Every row belongs to one group in each of 4 separate groupings. Each group adds its own fixed numbers to the row, and there is some noise. The rows also spread widely along 14 directions, which tell nothing about the answers.
(in the rows, 128 means zero)
Known rows, each followed by its group in each grouping:
[123  87 123  93 144 112 132 153 136 116 106 114  85 152 102 105 104 109
 133 143 107 109  87 125 101 146  67 132 101 161  91 140 118 138 155 114
 124 113 106  78 161  73 132 103 131] => Dis K Z892 Z197
[115 174 103 191  98 156 113 151  93 135 171 126 115 139 111 108 117 187
  98  99 114 100 138 123 131 131 111  66 128 111 147 161 187 113 130 184
  99 104 168 159 135 166 123 127 114] => suga N Z862 Z317
[122 145 167 121 133 145 130 113 101 111 126 132  87 121 139 110 102 170
  75 119 144 103 104 142 105 103  98  97 128 102 131 122 112 125 165 140
 111 114 120 107 136 102 136 108 116] => farek N Z191 Z762
[148 106 108  95 158 104 122 142 131 106 128 127 158 150 112 116 133  82
 159 149  94 110  62 141 142 163 110 156 127 178  99 117 108 149 148 126
 145 160 112  86 153 141 128 140 160] => farek R Z862 Z317
[133 121 161  90 151 165 131 134 139  94  79 143 128 139 144 126  96 142
 115 101 123 147  73 125 124 141 126 133 142 147 160 147 144 127 129 101
 141 133 103  80 147  79 126 139 145] => gavo X Z892 Z197
[133 142 102 130 138 147 108 121 141 108 109 137 115 126 151 130 130 112
 169 128  83 156  84 154 108 159 135 131 124 123  89 139 118 139 120 132
 141 109 120 111 129 172 133 147 134] => Dis D Z191 Z207
[118 159 113 171 120 170 123 142  98 123 138 141 131 118 114 120 142 157
 124 107 122  87  98 142 154 135 132 100 146 150 157 136 143 121 129 153
 131 141 157 131 109 191 101 129 111] => gavo K Z892 Z762
[122 115 121 140 132 122 137 158  99 129 145 137 123 164 137 107 127 148
 135  96 117 141 123 106 116 133 105 118 106 135 150 165 171 121 127 156
  97  79 147 119 134  68 153 110 129] => suga X Z191 Z207
[126 123  88 118 123 130 142 115 189 168 110  76 150 107  88 159  94 105
 140 151 151 135 173  85 169 146 139 132 179 159  91  72 125 133 138  75
 105 175 103 158 108 126 107 157 161] => Dis R Z191 Z263
[117 169 120 160 129 189 110 121 135 125 115 141 135 102 120 136  79 178
 128  86 136 130 132 135 171 134 177 111 166 139 140 136 154  98 106 125
 142 124 149 126  88 184  95 153 128] => suga D Z191 Z263
[106 115 148  94 172 128 128 139 111 113 141 134 171 176 137  99 114 154
 126  63 137 145 102 102 125  88 130 159 142 116 143 103  85 104 151 142
 127 116  99 118 136 114 183 139 142] => gavo P Z892 Z225
[112 157 107 151 107 178 126 113 124 164 136 112  83 123 134 123 137 147
 132 122 151 120 139 127 107  89  99  85 156  98 118 108 122 124 151 144
  89 118 109 179  90 152 139 124 119] => farek P Z892 Z225
[136 121  94 121 138 163 140 133 137 126  96 117 135 127 146 145 160  76
 180 126 107 153  94 124 112 162 137 144 153 158 107 117 130 152 132 115
 114 137 123 133 100 130 125 158 158] => gavo R Z862 Z225
[ 95 148 138 175 159 161 125 148  88 115 135 118 136 140 123 110 126 215
  83  47 137 173 142 115 109 128 161 130 154 105 137 128 111 103 127 153
 108 105 154 131 121 164 160 165 103] => Dis X Z191 Z207
[148 147 135 134 123 116 108 119 115 120 143 140 118 102 122 116  88 145
 117 137 133 116 115 176 149 136 121 104 121 147 137 169 174 133 120 147
 134  97 187 110 106 116 100 114 136] => farek R Z862 Z207
[109 133 139 142 117 155 143 140 120 138 143 148 134 145 116 118 111 164
 124  96 155 108 151 106 161 100 127 107 135 147 184 147 168 105 123 135
 130 114 136 141 106 111 125 105 116] => gavo K Z892 Z263
[140 138 146 106 110  78 114 101 164 133 128 118 131 103 114 123  46 126
 100 175 133  99 157 119 175 116 125 110 109 118 112  99 148 118 131 110
 140 143 124 123 148 112 106 117 121] => farek K Z892 Z762
[126 161 164 129 140 156 132  94 123 121 136 132 118 115 167 123 154 145
  90 118 143 103 108 151 103 109 106 104 161 109 137  89  66 142 165 151
 102 144  96 140 119 160 147 120 118] => gavo D Z862 Z207
[111 134 102 163 114 114 113 142 128 151 140 118 125 103  65 107  71 161
 114 121 136  96 160 114 178 130 144 112 131 148 111 117 146  96 132 120
 134 132 163 126 110 162  91 127 113] => Dis D Z862 Z762
[154 127 135 141 127 151 139 119 188 121  99 139 128  90 163 170 165  96
 167 176 119 143 146 176 134 152 173 153 121 148 118 122 118 159  96 111
 153 169 116 141 120 180 100 133  94] => suga X Z892 Z263
[145 126 118 135 128 101 130 147 127 115 156 146 163 169 156 105 138 132
 141 121  97 115 123 117 148 134 117 126  90 136 154 135 137 136 118 167
 124 121 120 138 155 131 153 110 114] => farek X Z892 Z197
[104 146 118 158 101 182 134 109  62 137 113 174 149  96 136 119 156 115
 157 103 146 108  86  98 157 111 164 111 127 113 162 101 135  84 136 117
 146 148 127 136  70 197 109 163 110] => gavo K Z191 Z225
[115  91 158 118 124 105 145 129  87 125 116 167 133 108 118 108 166  89
 141 144 147 101 105 123 135 113 132 160  79 133 132 105 102 108 145 107
 163 150 116 104 123 139 120 128  78] => gavo K Z892 Z207
[127 146 129 133  93 154 122 126 121 145  83 107  83 113 102 144 126 136
 110 148 126 189 121 114  85 142 127 105 122  80 121 157 190 125 117 104
 122 128 145 139 151 112 125 173 119] => Dis P Z862 Z197
[113 127 147 134 138 125 139 127  73 151 145 133 151 104  82 100 146 133
 110 116 177  98 109 126 162 115 139 144 147 143 145  98 118 107 149 115
 127 162 153 120  85 146 114 142 125] => farek D Z892 Z762
[123 164  67 116 106 138 104 118 129 163 151 111 143 145 113 105  73 127
 153 121 111 105  98  92 159 108  87  71 161 111 121 113 157  99 150 152
  94 107 120 167 113 139 145 130 178] => gavo P Z892 Z762
[125 123 128 113 134 135 119 128  97 109 136 183 169 136 129 103 124 111
 167 113 123  92  56 138 179 118 140 137 115 154 163 141 122 103 127 138
 171 132 121  93 109 163 119 119 131] => gavo K Z191 Z197
[148 157 134 144  87 135 125  99 157 146 135 159 136 104 144 146 116 121
 146 166 140 117 149 145 179 110 146  97 116 128 175 154 174 133  96 127
 148 130 134 155 108 146  95 103 114] => Dis K Z191 Z197
[120 106 149  96 137 116 121 132 134 142 155 132 101 124  89 104  87 141
 130 150 158 100 124 173 136  77  95 127 137 141 117 141 114 113 143 134
 135 109 132 122 119 112 121  85 121] => suga R Z892 Z762
[115  95 129 151 116 166 145 148 128 118 114 179  97 154 156 115 152 137
 174 103 113 118 143 108 131 116 134 138  88 150 145 140 129 112 131 122
 152 121  95 118 117 136 140 100  76] => farek D Z862 Z263
[141 151  93 145 125 112 109 133 166 142 138 110 133 130 134 120  60 142
 142 118 110 145 172 125 161 142 148 115 129 134 105 135 178 130 101 139
 120  85 162 150 105 120 118 131 146] => farek D Z892 Z225
[123 158 115 174 132 129 128 138  93 126 135 142 193 131 142 119 128 150
 123  66 117 145 148  95 168 154 192 137 126 128 154 122 162 103 105 147
 120 120 180 140  99 167 131 168 130] => suga D Z862 Z317
[122 138 117 167 115 145 147 139 141 150 119 101 108 130 137 140 160 145
 116 138 124 158 168  99 105 139 138 121 137 101 117 100 133 139 123 128
  90 153 117 171 141 141 144 147  90] => farek X Z191 Z762
[121 168 146 148 129 157 122 131  71 130 150 141 145 140 113 106 147 175
 104  94 136 146  93 128 128 122 135 113 152 106 176 152 164 112 126 156
 122 129 162 130 123 154 143 158 134] => farek D Z862 Z762
[102 125 125 140 156 171 111 131 109 100 103 140  82 105 126 106  99 156
 131  84 124 111  88 166 111 123 127 124 141 145  77 118  56 110 155 134
 138 100 123  91  89 189 117 124 107] => Dis R Z191 Z197
[137 125  97 164 121 135 120 147 147  97  90 136 127 119 149 139 122 123
 156 116  73 117 125 120 140 175 161 138  91 157 101 123 125 132 120 121
 149 137 138 100 136 178 106 134 104] => Dis P Z862 Z762

New rows, each followed by its group in each grouping:
[125 153 118 131 104 153  98 116 142 125 135 156 110 120 121 106  48 166
 128 128 123  86 111 139 173 103 108  71 125 131 149 146 150  95 127 136
 150 108 108 120 117 157 104 100 125] => Dis X Z892 Z197
[123 128 133 120 128 152 124 143 122 121 112 130 128 139  94 120 159 129
 127 136 112 135  75 127 117 146 121 133 132 126 137 129 127 130 129 111
 152 173 103 115 169 168 125 162 116] => Dis D Z892 Z197
[135 113 160 150 135 111 160 143 102 117 123 139 123 127 150 116 185 127
  97 116 139  86 135 135 120 143 120 142  86 157 142 104 100 158 147 139
 106 142 133 113 121 115 120 103  90] => farek D Z892 Z197
[152 146 130 118 129 109 139 105 127 152 175 150 183 119 151 121 186  84
 156 162 148  93 106 164 159 105 116 123 139 138 168 110 100 148 127 161
 118 153 125 172  98 164 135 102 140] => gavo X Z892 Z197
[145 124 137 131 115 112 116 141 139 120 128 167 141 117 107 121 132 117
 148 155 114 110 109 162 164 135 147 140  98 149 150 155 151 128 109 129
 179 149 142 113 145 165  96 115  98] => gavo D Z862 Z197
[115 151 112 127 156 153 128 133 157 158 131  74 119 136 124 133 126 149
 121 116 137 184 151 125  97 122 127 131 198  99  91 102 107 136 130 138
  80 120 125 180 113 137 169 157 141] => gavo X Z892 Z762
[150 119 155 119 166 128 153 113 179 111 101 103 116 120 189 158 165 107
 125 148 124 165 153 154  83 151 141 167 135 133  92  92  68 179 134 121
 105 150 103 127 132 115 154 133 115] => farek X Z862 Z263
[104 136 156 124 150 105 122 114 119 146 136 108 137  95  89 111  98 153
  82 125 169 113 143 129 144 100 150 146 157 103  93  63  68  98 154 119
 117 157 132 126 117 165 124 149 106] => suga D Z191 Z762
[109 143 102 122 123 155 122 128 115 126  99 114 155 151 123 112 119 130
 125 101  99 139  88  57 131 149 129 115 137 101 114  74 114  99 145 104
 120 164  75 131 155 175 150 192 139] => Dis D Z892 Z197
[126  86 129 103 128 155 160 133 119 131  78 122  85 123 128 139 158  80
 159 146 133 145  87 117  87 142 107 143 127 154 111 124 121 149 151  83
 108 135 105 100 120  71 124 126 139] => Dis R Z191 Z762
[121 131 136 128 136 172 129 104 115 118  82 157  99  80 174 130 121 109
 154 101 144 117  97 160 126 111 154 134 136 138 109 103  83 114 144 117
 132 108 128 107  48 153 111 116 115] => gavo P Z892 Z762
[151 145 160  98 126 132 125 101 148 133 121 149 150 124 157 136 111 118
 139 136 139 162 123 144 142 113 148 132 139 116 160 143 154 128 106 127
 135 119 126 134 117 111 134 130 147] => suga D Z862 Z197
[139 143  97 153 115 119 134 151 135 112 107 110 154 135 145 128  95 141
 106 109  88 116 134  77 150 183 136 102 112 138 132 108 171 131 121 133
  98 137 142 124 155 115 116 145 132] => gavo X Z892 Z762
[138 142 102 161 128 156 136 150 141 103 121 143 146 161 184 130 148 143
 144  94  80 126 130 107 128 158 133 110 116 147 150 132 130 140 120 164
 109 120 117 139 140 152 147 120 112] => gavo X Z862 Z197
[134 136 113 159 145 110 130 138 119 129 132 100 110 102 128 121 175 119
 120 143 121 122 121 173  95 163 118 129 117 137  87 119  87 162 132 157
  97 122 164 137 111 167 123 127 111] => Dis X Z892 Z197
[130 149 158  67 128 159 130  92 131 145  92 115 128 121 125 134 100 108
 116 143 155 172  83 114 118 110 115 114 173  98 150 129 161 121 133  92
 119 133 106 132 121  76 138 165 173] => gavo K Z892 Z197
[133 131 140  78 135 132 111 103 117 129 119 152 113 130 133 104  79 112
 159 131 125 151  64 144 122 103 111 119 133 113 130 156 143 112 134 123
 140  77 123  92 109  87 140 116 173] => Dis D Z191 Z762
[141 122 126 104 127 100 131 134 185 140 175 122 145 160 103 123  87 144
 133 159 132  90 157 129 176 106  93 116 127 158 148 137 155 142 130 135
 137 144 105 144 160  99 127  85 141] => farek N Z892 Z263
[127 142 104 155 132 157 129 110 131 148 117 128 129  93 134 136 144 112
 155 121 144 117 129 144 150 141 150 133 156 159 110 105  99 130 136 120
 121 128 140 141  54 182 105 131 135] => Dis D Z862 Z197
[149 119 104 159 114 106 146 153 121 114 120 146 145 130 157 130 150 106
 144 125  94 111 128 120 142 180 134 122  76 166 149 150 174 150 111 143
 120 113 167 117 130 106 107 112 111] => gavo X Z892 Z207
[119  97 175 102 177 141 145 135 128  97 112 164 147 127 138 115 114 145
 133  85 154 127 111 149 144 106 155 176 133 166 152 126  84 111 132 114
 160 126 117  81  97 109 133 110 117] => gavo X Z892 Z263
[152 136  99 119 131  95 126 122 134 106 118 137 184 152 187 112  76 109
 147 105  86 117 116  82 175 163 131 117  92 145 129 104 146 124 122 140
 113 109 120 114 129 105 146 129 161] => farek X Z892 Z197
[137  74 163 109 161  72 157 155 121 127 122 115 131 141 115 124 177 106
 122 151 140 170 141 130  93 145 127 193  93 138 114 129 122 153 131 111
 129 142 145 104 156  64 153 135 107] => farek X Z862 Z207
[151 167 131 121 159 148 103 118 161  92 152 152 141 142 186 122  85 159
 137  94 103 123 109 183 144 121 130 111 148 143 140 161 109 145 119 184
 131  73 136 127 108 147 144  91 151] => gavo N Z862 Z197
[ 98 123 162 108 126 143 128 106 124 155 144 139 112 119  95 107  94 166
 106 135 180 114 132 118 141  55 112 114 155 101 143 100  94  88 160 106
 133 143  81 134 123 128 137 110 109] => Dis X Z191 Z762
[139 166 105 134 113 123 112 126 148 147 158 117 156 150 115 130 122 138
 141 149 114 145 129 130 149 132 125 104 140 114 151 152 175 137  95 155
 125 123 141 173 143 159 140 141 146] => Dis K Z892 Z197
[130 138 152 159 119 164 148 146 139 137 104 113  87 111 114 151 149 167
  86 132 155 152 158 145 104 137 133 113 148 131 156 158 163 148 114 122
 107 140 151 145 136  97 105 125  89] => gavo X Z191 Z197
[149 118  90 114 133 131 147 144 139 117 117 123 155 172 170 129 150  91
 162 121  87 108  93  97 136 171  94 122 120 177 131 113 135 164 140 138
  91 134 100 129 135 100 147 121 166] => farek R Z892 Z197
[166 157 161 157 116 130 138 116 138 112 137 161 146 102 179 143 148 133
 117 138 125  87 135 175 155 142 152 112 115 163 184 146 152 163 109 157
 127 137 164 121 114 140  91  87 116] => suga D Z862 Z762
[145 123 120 131 122 141 129 147 154 105  92 128  75 151 161 133 123 132
 134 127  76 152 111 133  80 167 103 109  93 136 116 170 159 161 119 136
 115  91 119 104 168  85 130 109 120] => Dis D Z191 Z197
[117 137 129 165 103 158 130 129 114 144 150 139 121 107  93 127 172 147
 127 149 144  94 132 144 140 109 131 112 140 132 145 112 109 122 138 135
 137 179 122 157 124 213 107 128  85] => Dis R Z862 Z762
[133 118 121 161 127 118 128 166 107 124 139 133 118 121  69 110 139 145
 118 140 119  80 107 153 154 162 122 132 112 182 131 147 153 136 133 135
 148 162 173  94 139 152  84 119 104] => farek D Z862 Z762
[149 107 143 121 146 100 157 130 152 117 112 122 170 140 171 147 160  97
 141 130 115 159 141 102 126 167 149 165 111 156 145 117 130 161 119 109
 114 144 119 116 141  80 147 134 141] => Dis X Z862 Z207
[146 111 189  96 141  91 150 112 124 120 120 141 149 132 163 124 154 103
 113 142 141 139 127 130 116 119 134 160  93 116 153 105 116 152 133 117
 135 147 110 114 146  80 144 125 116] => farek D Z892 Z225
[144 132 139 124 130  76 133 152 110 116 133 110 147 124  94 118 124 128
  86 145 119 117 109 132 131 163 119 129  98 133 132 140 171 146 125 136
 121 140 179 112 168  91 109 135 132] => gavo N Z892 Z762
[136 132 125 109 138  85 127 104 146 147 167 138 154 117 135 103  96 112
 127 150 152  54 136 141 182  90  97 108 131 149 129  87  78 123 157 149
 113 128 114 147  98 135 123  73 133] => gavo X Z892 Z197
[117 145 177 134 114 176 148 122  77 135 118 148 117 132 125 121 151 167
  96  95 159 160 111 108 108 105 133 112 144 105 202 157 173 113 130 117
 118 126 138 124 118  92 137 141 127] => Dis D Z862 Z762
[152 146 173 143 133 135 136 133 156 112 109 130 118 126 164 151 146 155
 100 117 125 187 163 160 100 145 161 138 123 117 155 163 167 162  88 138
 127 111 158 140 142  97 128 134 100] => gavo D Z892 Z207
[128 118 126 125 140 153 135 110 118 115 117 165 124 110 169 111 122 106
 161 110 133  70  84 149 155 122 113 118 122 180 137 116  81 124 151 125
 128 112 104  93  64 139 112  82 140] => Dis X Z892 Z197
